The same things were measured in two ways. Each way mixes the same 10 hidden numbers, adds some noise and spreads widely along 6 directions of its own, which tell nothing about the thing.
(in the rows, 128 means zero)
Some things both ways: the first way, then the second way.
[183 107  60 120 128 131 125  51 141 161 140 137 133  66 120 104 103  80
  74]
[ 81 127 165 120 115 109 120 179 133 129 163 176 113 150 103 148 138]

[166 141 136 116 101 119 152 103  85 158  80 167 108 117 152 108 120 124
 113]
[182 106  97 131 150 124  89 111 114 138  95 110 150 199  61  84 168]

[135 137 109 152 118 114 148 125 125 145 127 139 114  91 137 107 144 123
  90]
[146  81 146 125 104  89  78 139  98 118 139 138 118 153 104 105 127]

[ 76 124 149 111 110 123  76 225 133  69 140 161 157 198  76 156 152 119
 147]
[166 124 128 181 131 149  75 109 102 138  43 122 145 187  92 140 135]

[134 144 109  88 110 100 112 135 141 108 141 135  95 123 175 138 107 126
 122]
[151  97 165  83 134  83 166 182 124 131 183 108 134  34 126 131 118]

[191 161 147 147 108 104 138 116 122 164 113 121  79  59 168 106 111  97
 113]
[105 128 140  92 100 104  98 166  93 125 146 127 124 125 119 126 136]

[153 163 185 114 110 117  96 179  82 149 121 122  72 112 162 136 102  90
 161]
[177 116 107 103 117 119 197 132 179 115 116 103 144 138 114 114 180]

[142 130 109 116 110 119 122 164 135 111 131 147 132 155 116 128 126  90
 143]
[134 120 119 112 123 147 124 163 119 134 147 102 118 113 116 127 133]

[130 136 109  85 116 152 114 154 131 113 137 115 234 142  57 152 109  71
 105]
[ 88 119 178 139 118 157 108 175 109 152 102 168 112 227 106 151 199]

[105  97 112 102 140 116 139 202 136 132 167 153 108 187 129 100 131  90
 126]
[147  67 130 127 124  90 106 160  97 160 138 112 135 155 103 124 150]

[203 182 124 119 113 131 167 139 124 122  94 118 151 138 145  95  77 119
 136]
[107 196 138 165 167 184  68 132  65 144 104 133 120 159  72  96 130]

[169 172  88  89  78  54 135  64  72 136 117 167  86  90 152 128 134 139
 118]
[122 131 127 146 135  90  95 126  83 114 129 134 146 130 121  92 129]

[161  99  77 140 117 133 110 111 138 163 134 124 119  94  98 105 112  86
 114]
[140 107 138 127 124 115 113 140 144 114 117 159 123 189  97 114 176]

[161 158 123 106 135 129 174 162 114 127 121 126 135 156 156 111 106  72
 121]
[ 85 112 176 118 146 104 117 186 106 120 167 152 131 162  97 114 148]

[136 114 101 104 119 109 109 138 103 174 112 146 115 137 138 104  99 117
 156]
[119 168  52 164 185 142 125  73 188 162 167  81 111 117  85 143  43]

[152  71  67 149 131 150 110 135 206 118 120 142  95 100 115 104  99  65
 103]
[165 116 151  71 123  86 116 165 109  90 148 144 147  99  92  89 155]

[173  83  54 147 118 143  88 111 162 179 135  98  89  56  93  97  74  93
 100]
[152 181 127 116 125 113 155 123 146 123 127 160 127 102  89  50 162]

[ 94 162 129  52  83  81 104 142  90  90 142 165 185 158 101 171 151 140
 129]
[181 130 114 118 120 124 179 146 164 135 139 117 129  97  93  75 154]

[138 105 114 106 103 139 146 155 124 126 126 143 112 150 136 139 125  90
 113]
[129  93 117 140 161 128  87 120 156 124 110  98 140 200 115 134 150]

[151 148 168 128 127 112 142 155 121 109 138 166  87 166 147  95 140 120
 113]
[ 84 114  97 163 154 110  56 114 117 106 118 104 170 180 116 134  97]

[125 153 152 131  98 103  95 171  95 139  87 133 122 121 126 140 126  84
 171]
[122 194 117 133 139 218 163 117 207 148 115 113  89 121 111 161 116]

[113  86  59 126 112 148 147 169 177 116 153 114 151 137 100 136 132  90
  96]
[115 103 147 152 149  98  43 121 132  98 122 125 115 187 103 122 104]

[109 176 156 142 119 108 111 181  88 138 122  83 134 154 112 114 122 140
 151]
[116 108 193 128 133 136 175 168 155 144 155 170 110 134 120  97 175]

[135 136 148 135 106 100  79 151 157 136 117 138 129  89 113 112 113 126
 134]
[127 132 110  78 145 150 128 127 171 130 169 109 103 115 120 140 129]

[113  84 116 128 109 104  91  92  93 164 106 179  61 116 132 116 150 120
 126]
[173 153  82 153 110 136 106 138  76 150  79 104 161 145  57  91 126]

[125 118 138 152 138  95  78 172 139 146 148 144  91 124 106  88 130  97
 131]
[127 145  88 138 114 157 130 100 165 172 101 107 117 140 124 175 126]

Other things, the second way, with their names:
Q636: [139 109 150 109 138 115 117 191  89 124 117 121 153 164  87 126 176]
Q694: [172  85 146  96  97 105 145 165 116 127 147 113 116  80 128 136 139]
Q396: [166 175 142 133  96 173 124 151 102 139  90 140 114 114  71  96 144]
Q512: [ 82 207 128 154 133 181  71 117 107 132 108 141 109 135 108 122 103]
Q196: [166 119 115 119 138 118 159 118 138 120 135 127 151 108 110  92 144]
Q262: [130 115 172 140 137 114 100 156 160 112 107 154 107 214  85 142 158]
Q294: [ 99 189 126 177 118 109 105 140 121 115 117 166 136 156  54  76  98]
Q687: [145 133 103 153 142 103  55 127  98 148 125 109 120 140  64 127  75]
Q270: [167  96 170  75  95 129 139 187 124 125 140 139 120  81 131 140 169]
Q691: [189 136  85  66  97 160 196 178 167 176 149  77 119  55  93 141 147]
Q205: [127 145 114  91 132 137 153 135 145 119 150 113 141 110 108  96 145]
Q611: [100 151 174 134 138 185 125 150  94 145 150 162 106 121 117 115 138]
Q99: [183 112 134 153 136 104 110 105 149 114  75 126 133 154 108 116 147]
Q331: [140 141  74 142 151 117  95 112 117 156 145 107 129 134  72 112  98]
Q625: [ 99 191  85 184 157 130  76 113 101 151 108 123 144 173  57 110  86]
Q61: [208 142  72 142 130 177 156  90 137 143  80  74 144 121 104  95 143]
Q84: [136 108 147 127 114 140 158 145 136 152 158 122 111  74 138 127 112]
Q375: [123 200 109 150 128 163 156 153 125 137 109 107 163  79 102  93 112]
Q315: [103 146 104 141 112 134  93 143 101 117 146 121 123 151  74 134  72]
Q376: [120  81 123 157 132  74  79 126  91 100 164 156 143 181  85 100 102]
Q174: [147  86 132 111  87 116 132 183  74 132 120 108 163 122 116 114 157]
Q56: [153 187  95 153 114 124  63 160  35 118  77 104 156 158  39  94 112]
Q86: [137 105 144 134 114 109 130 152 123 128 147 151 140 104 120 116 123]
Q782: [ 99  67 156 109 139 183 155 153 190 167 167 140 101 170 151 173 173]
Q143: [118  76 159 132  93 111 110 177  95 128 148 133 120 135 129 152 118]
Q38: [184 111 102 123 117  87 180 151 135 154 137 116 156 100  92  83 159]
Q815: [126 102 182  96 132 144 126 211  73 165 155 127 131  82 132 123 173]
Q200: [ 88 160  82 134 153 153 142  90 205 122 139  75 113 148 133 150  95]
Q485: [166 176  39 142  95 118 145 107 140 114 121  77 164  71  80 100  62]
Q408: [178  83 145 117 117 130 133 173  74 198 114 117 133 131  98 113 195]
Q55: [153 188  93 139 104 121 165 153 137 146 132 104 156  27  92  72  84]
Q95: [141 144 209  83  88 159 172 215 119 172 157 155  65  70 107 127 173]
Q899: [126 107 141 101 168 170 140 123 171 164 152 106 100 135 144 150 159]
Q896: [170 149  64 137  90 146 162 131 155 154 135 100 127  77  90 153  76]
Q989: [113 154  95 138 150 164 115 130 100 160 163  82 108 105 104 130  83]
Q394: [136  92 151  95  83  76 147 196 132 132 143 148 139 113 105 128 159]
Q511: [125  55 173 134  88 122 102 184 117 161 128 166 114 195 114 134 186]
Q628: [180  79 103  92  91 105 140 141 146  98 144 102 145 107 125 127 126]
Q412: [163 155  97 131 104 146 166 147 146 120 145 126 134  99  75  74 113]
Q452: [ 93 132 146 138 151 129 139 170 137 153 148 119 142 110 136 148 131]
Q801: [116 114  92 126 118  92 109 150 123 140 153 109 154 139  79 120 105]
Q317: [ 90 141 181 167 167 143  96 155  87 110  95 146 140 208 106 121 168]
Q455: [111 180 107 183 158 145  94 111 139 131  88  94 147 131 114 145  81]
Q120: [174 112  66 116 116 115 172 131 146 154 139 113 142 149  81 118 161]
Q949: [108 112  99 163 127  96 116 150 114 124 160 113 151 137  99 113  91]
Q532: [111 194  98 154 143 146 154 120 139 131 135 127 140 116  85 111  95]
Q497: [104 104 157 131 123 107  53 150 136 104 116 157 119 197 101 144 129]
Q518: [ 90 189 141 126  81 149  90 171  98 131 122 142 107 123  91  98 118]
Q892: [151 145 107 145 147 110 130 141 142 110 164 130 127 132  61  68 109]
Q905: [104 138 144 130 119  75  93 134  96  96 105 161 160 158 109 129 136]
Q704: [201 130  90 119 114 133 134  86 174 153  84  97 122 133  93  88 151]
Q231: [151 145 107 120 110 119  96 134 156 152 106 117 122 128  77 118 124]
Q125: [136 100 116 139 139 109 140 141 144 158 115 106 156 154 117 162 150]
Q587: [192  71 119  68  80  75 143 131 172 115 164 130 117  93 109  66 153]
Q486: [119  90 174 112 143 134 111 182  98 116 111 127 158 178 125 135 198]
Q925: [123 131 112 115 130 149 109 130 141 128 122 101 122 143 117 133 131]
Q778: [123 203  86 143 155 182 152 110 179 157 118  84 137  74 102 114  81]
Q951: [120 129 145 132 162 117  92 113 151 120  97 133 130 193 108 162 139]
Q98: [ 84 152 132 135 126 136 132 149 120 172 166  96 114  43 157 186  67]
Q886: [141 160 107 118 136 104 128 144 118 142 127 113 158  90  91  97 132]
Q96: [109  82 154  97 123 102 103 167 132 131 151 122 114 136 146 136 155]
Q852: [110 111 166 158 132 141 110 181  91 142 131 151 136 152 104 138 130]
Q46: [169 127 127  87 107 136 137 145 156 122 126 108 106 102 118 113 143]
Q784: [133 120 127 123  85 100 112 161 110 151 133 143 132 109 107  91 143]
Q761: [158 112  98 130 116  96  99  89 113  95 120 115 133 146 115 113 116]
Q108: [121 168  82 108 146  93 173 130 157 117 194 102 144  61 106  80  93]
Q707: [139 136 145 133 115 170 125 160 155 135  93 133 110 198  89 132 177]
Q222: [154 118 136 101 130 134 150 143 168 158 146 109 104  86 128 144 132]
Q318: [107 204  91 167 161 189  80  77 188 117  82 118 101 185  99 129 110]
Q833: [123 111 133 116 117  80 129 116 146 125 141 133 117 125 144 149 135]
Q504: [ 99 112 108 139 150  90 106 155 118 125 168 107 146 122 108 146  91]
Q415: [139 132  97 128 112 137 113 163 107 129 115 109 156 147  83 123 130]
Q799: [101 162 108 156 136 186  90 129 177 154 128 123  90 149  99 162  82]
Q287: [202 115 101  85 145  68 120 119 115  91 124 104 154 135  83  68 172]
Q116: [116 168 128 144 103 101 121 160  90 109 143 152 137 126  65  93 104]
Q458: [158 119 119 156 137 139 116 148 127 119 139 132 125 155  70  84 126]
Q612: [139 110 114 185 130 141  88 124 105 144  97 127 129 196  85 138 118]
Q88: [110 122 124 123 159 105  90 117 116 158 131  79 135 131 123 148 105]
Q267: [175 127 114 130 107 124 136 135 155  85 105 125 142 163  80  80 139]
Q225: [128 165 129 127 100 179  75 141 107 143  97 107 105 109 117 127 111]
Q248: [127  95 129 130 144 110  93 117 166 109 121 116 118 209 115 125 148]
Q965: [143  69 118  90 126 126 158 179 143 146 167 106 137 127 116 150 157]
Q959: [142 168  85 123  95 122 123 143 152  92 125 118 133 130  62  87  98]
Q938: [ 93 167 128 114 114 117 102 141 120 116 148 140 131  96 114  72 116]
Q831: [125  98 129 136 132 144 161 146 162 155 141 129 128 155 111 148 140]
Q528: [140  48 159 101  85 102 132 171 131 151 170 158  90 142 127 157 158]
Q690: [196 117 103 133 113 149 145 134 112 154 104  91 150  81 115  94 140]
Q129: [145  86 128 126 161 111  97 151 143 110 160 126 132 172  74 109 131]
Q804: [126 152  46 124 157 144 130  98 192 163 130  56 141 112 106 152  83]
Q407: [119 130 135 111 126 132 158 182 136 154 181 127 134  74 105 107 130]
Q732: [147 129 135 186 145 166  70 108  87 121  58 116 139 193  98  94 141]
Q10: [201  69 126 119 119  90 123 125 117 132 105 113 150 126 129 132 158]
Q845: [132 151 144 116  85 128 113 152 104 125  98 152 124 154  93  90 165]
Q670: [ 96 176 123 134 132 140 145 154 136 134 140 141 141 146  86  89 148]
Q311: [116 120 180 151 108 149 116 189 101 155 130 144 102 117 118 150 122]
Q156: [167 103 121 108 120  93 121 154 168 168 149  91 102  79 103 166  91]
Q820: [120 122 169 125 107  65 116 184 100  95 147 166 149 118 105  79 147]
Q967: [195 114  91  87 140  99 184 134 147 140 185  90 123  74  89 111 113]
Q554: [144 141  66 168 158 172  88 109 119 150  87  86 147 178  81 158 112]
Q353: [ 98 180 136 142 128 169 101 180 116 159 128 139 128 122  70  86 130]
Q444: [181 100 113 116 107  78 107 132 136  98 125 118 123 166  69 114 116]
Q597: [125 110 154 124 116 135 113 176  98 135 125 126 148 118 114 130 130]
Q388: [146 128 125  99 109 118 112 157 125 132 143 116 112 123  83 122 122]
Q940: [154 107 128 116 149 124 152 147 131 148 143  80 133 107 118 118 133]
Q459: [135  66 144 119 142 108 140 133 148 116 165 117 122 137 138 150 122]
Q672: [131 163  65 137 156 122 107 108 167 143 115  84 148 134  86 145  95]
Q384: [126  83 117 133 171 138 116 109 187 138 147 105 122 188 126 158 129]
Q887: [118 171 140 130 144 167  80 127 106 171 130 128  92 115  87 131 104]
Q291: [113 109 109 101 108 128 115 159 158 156 165  93 103 108 123 149 107]
Q146: [116 120 146 112 125  61  80 187  90 107 153 143 146 141  73 100 129]
Q555: [136 120 129 130 135 106 105 132 171 102  99 127 161 153 124 125 146]
Q774: [128 127 128 141 107 151 145 182 117 155 130 122 136 134  96 103 154]
Q527: [ 99 133  86 144 146 165 172 129 197 174 151  94 136 111 141 158 114]
Q453: [174 113 133 118 174 107  93  93 182  84  97 110 111 223  96  98 173]
Q750: [156  58 147  67 115  43 154 202 116 127 203 117 141  63 115 133 134]
Q746: [184 103 133 115 141 124 130 148 139 156 112 117 130 138  91 103 180]
Q566: [ 79 158 161 106 140 123 104 174 144 128 155 145 116 126 103 125 135]
Q904: [141  83  99 138 140  74 100 149  97 113 140  97 162 159  98 152 112]
Q648: [134 120 119 131 143 146 105 102 157 117 110 112 122 182 117 109 144]
Q999: [183  97 148  99 143 142 151 157 133 149  96 134 137 181 100  82 252]
Q735: [150 119 149 125 117 133 137 154 121 106 111 114 130 123 132 127 142]
Q217: [219 121  58  81  90  98 155 113 185 168 108  72 128  95  88  78 160]

Some of these things the first way, each followed by its name:
[182 167 129 132 129 134 164 129  94 145 107 106 139 142 128 103 107  72
 127]  Q670
[140 114  84 100 113  98 134 111 109 155 113 172 129 141 125 100 118 109
 131]  Q331
[147 133 111 115  98 141  71 127 134 124 122  99 164  99  75 164 101  78
 118]  Q905
[ 99  82 102  95 105  83 106 135 117 133 133 233 114 136 115 127 175 105
 120]  Q799
[134 120  83  93 129 128 142 129 168  89 149 165 187 169 109 113 122 124
 107]  Q129
[129 150 159 113 100  92 148 188  83 136 112 173  82 132 154 122 146 102
 134]  Q648
[147 140 103  97 116 121 116  82 114 117 136 129 166 144  91 128 119 123
  94]  Q527
[119  39  53 170 129 133 109 148 208 124 149 169  75 103  94  92 143  84
  87]  Q225
[155 127  63 148 108 142 104 141 126 151 120  64 141  97  81 136  95  51
 138]  Q833
[156 186 145 135 123 103 133 163 108  84 110 131 123 194 125 113 131  94
 157]  Q375
[154 190 179 117 101  96  98 128  76 171  85 105 104  97 183 120  85 149
 181]  Q967
[113 144 120 100 120 105 102 167 121 127 142 130 158 171 118 122 122 132
 163]  Q892
[107 123 155 132 113 119 100 151 123 130 121 157 136 118 116 142 156  87
 125]  Q959
[168 140 128 165 104 116 133 128 129 153 112 114  92  75 128  97 116 111
 100]  Q938
[133 115 139  76 110 125 104 145  95 162 131 151 129 146 125 127 104 110
 131]  Q625
[146 159 179 173 103 130  94 159 118 120  99 118  99 110 126 127 134 110
 155]  Q628
[154 167 156 130 108  99 112 144 119 140 122 110 124 127 130 104 108 143
 138]  Q999
[165 176 175 152 134 100 125 125 126 113 122 153 117 150 149  89 143 119
 137]  Q415
[165 140 117 130 130 129 112 117 117 153 145  95  99 127 133  98  97 122
 125]  Q38
[132 136 100  90 108 102 150 118  96 138 131 138 128  99 136 143 130  75
  99]  Q200
[136  77  25 101 108 158 137 153 170 108 135 128 162 141  87 147 109  54
 105]  Q222
[128 124 118 103  98  99  88 138 120 136 125 131 110 132 118 135 118 113
 137]  Q886
[ 79  76  81  77 101  99 105 176 130 129 128 171 121 140  97 137 125  93
 121]  Q899
[116 176 178  72  99  43 132 140  67 109 105 228  88 132 170 133 157 123
 122]  Q205
[123 100 150 119  97 136  64 145 114 167  98 148  75  73 122 123  87 143
 117]  Q611
[170 156 174 111  99 145 135 175 108 114 102 126  95 153 159 143 101  85
 145]  Q486
[120 154 104  76  95  73 123 187 122  95 119 162 137 159 134 150 128  86
 162]  Q287
[143  95  82 165 152 139 100  88 168 124 145 133  96 111 105  88 126  92
  96]  Q485
[103 119 143 126 114 147  93 173 165 127 132 100 188 109  94 144 118 101
 119]  Q388
[166 166 167 146 125 128 147 166 114 107 112 139  84 155 162 109 123 106
 132]  Q597
[ 92 156  68 163 150  56 130  48 167 106 162 128 182  96 118  89 183 146
  79]  Q444
[125  84 118 184 147 115 125 202 178 167 169 113  69 132 125  62 134  82
 117]  Q217
[165 215 134 156  99  87 133  96  89 111  98  90 145 149 126 120 143 143
 148]  Q55
[131 168 121 110  97 107 115 156 131 124 130  99 177 103 128 147 119 108
 136]  Q95
[154 124 130 121 157  83 105 106 116 168 153 179  75 118 148  55 119 116
 118]  Q120
[181 144 140 168  99 117 147 110 103 179 105 127  74  61 159 109 133  88
 115]  Q518
[174 124 105 136 131 104 110  74 162 152 150 119  69  85 179  88 103 136
 109]  Q750
[156  97  99 170 136 168  70  79 157 145 120 115 130  84  90 105 102 108
 112]  Q896
[115 102 135  81  91 166 129 166  75 140  90 140 171 167  99 175 127  57
 137]  Q801
[104  74  75 127  97 165  87 175 136 124 119 104  94 129  91 169 113  52
 141]  Q735
[ 97  90  99 139 133 120  67 107 162 123 154 130 124 137  93 105 130 153
 107]  Q852
[132 139 155 143 112 116 105 164 117 146 128 130 116  91 114 120 132  89
 120]  Q845
[159 102  96 126  88 118  99 128 128 148 101 162  94  80 108 126 113  97
 123]  Q512
[177 150  84 113 126 121 160 104 143 115 127 136 143 107 144 120 111  71
  88]  Q951
[191 159 110 151  88 142 110 117 161 102  99 108 147  94 110 141 104  99
 132]  Q270
[147 108  90 124 133 206 147 197 117 142 122  82 181 169  77 142  98  24
 131]  Q294
[155 122 126 149 135 140 127 202 172 136 136 100 120 150 128  96 104  64
 138]  Q566
[ 90 110 108 136 119  93  98 176 168 144 154 109 102  96 139 119 126 121
 120]  Q453
[145 158 165 129  93 123 111 172 125 151  90 116 149 103 133 125  97 137
 142]  Q887
[124 154 168  96 106 114 118 121  54 141  94 163 126 136 136 144 139 115
 129]  Q831
[151 141  87 116 142 107 137 118 172  94 151 144 164 156 128 108 128  92
 121]  Q56
[169 141 110 189 126 115 115 127 170 106 131  98 101 141 110  96 139 101
 121]  Q555
[115 127 154 122 126 120 115 181 135 127 146 148 128 139 134 122 138  94
 128]  Q707
[138 163 142 163 142 142 125 170 160  97 157  84 161 148 109 107 125 119
 120]  Q143
[108 104 157 134 127 109  91 174 128 150 124 139  91 157 131  98 130 104
 143]  Q804
[142 200 162 120 124  96 155 177 112 105 132  97 119 166 176 115 116 130
 147]  Q940
[120 178 148 124 123  60 122 150 141 106 153 144 135 160 147  92 146 166
 130]  Q746
[158 177 148 124 141 116 144 200 132 112 150 105  94 168 168  96  95 102
 144]  Q317
[170 126  96 150 158 152 146 159 208 120 168  87 143 147 135  78  95  75
 109]  Q146
[133 137 106 142 125 125  97 139 177 105 159 115 122 100 125 121 114 123
 110]  Q694
[124 199 144 164  93  70  72  98 119 124 114  87 155  67 102 124 135 178
 132]  Q761
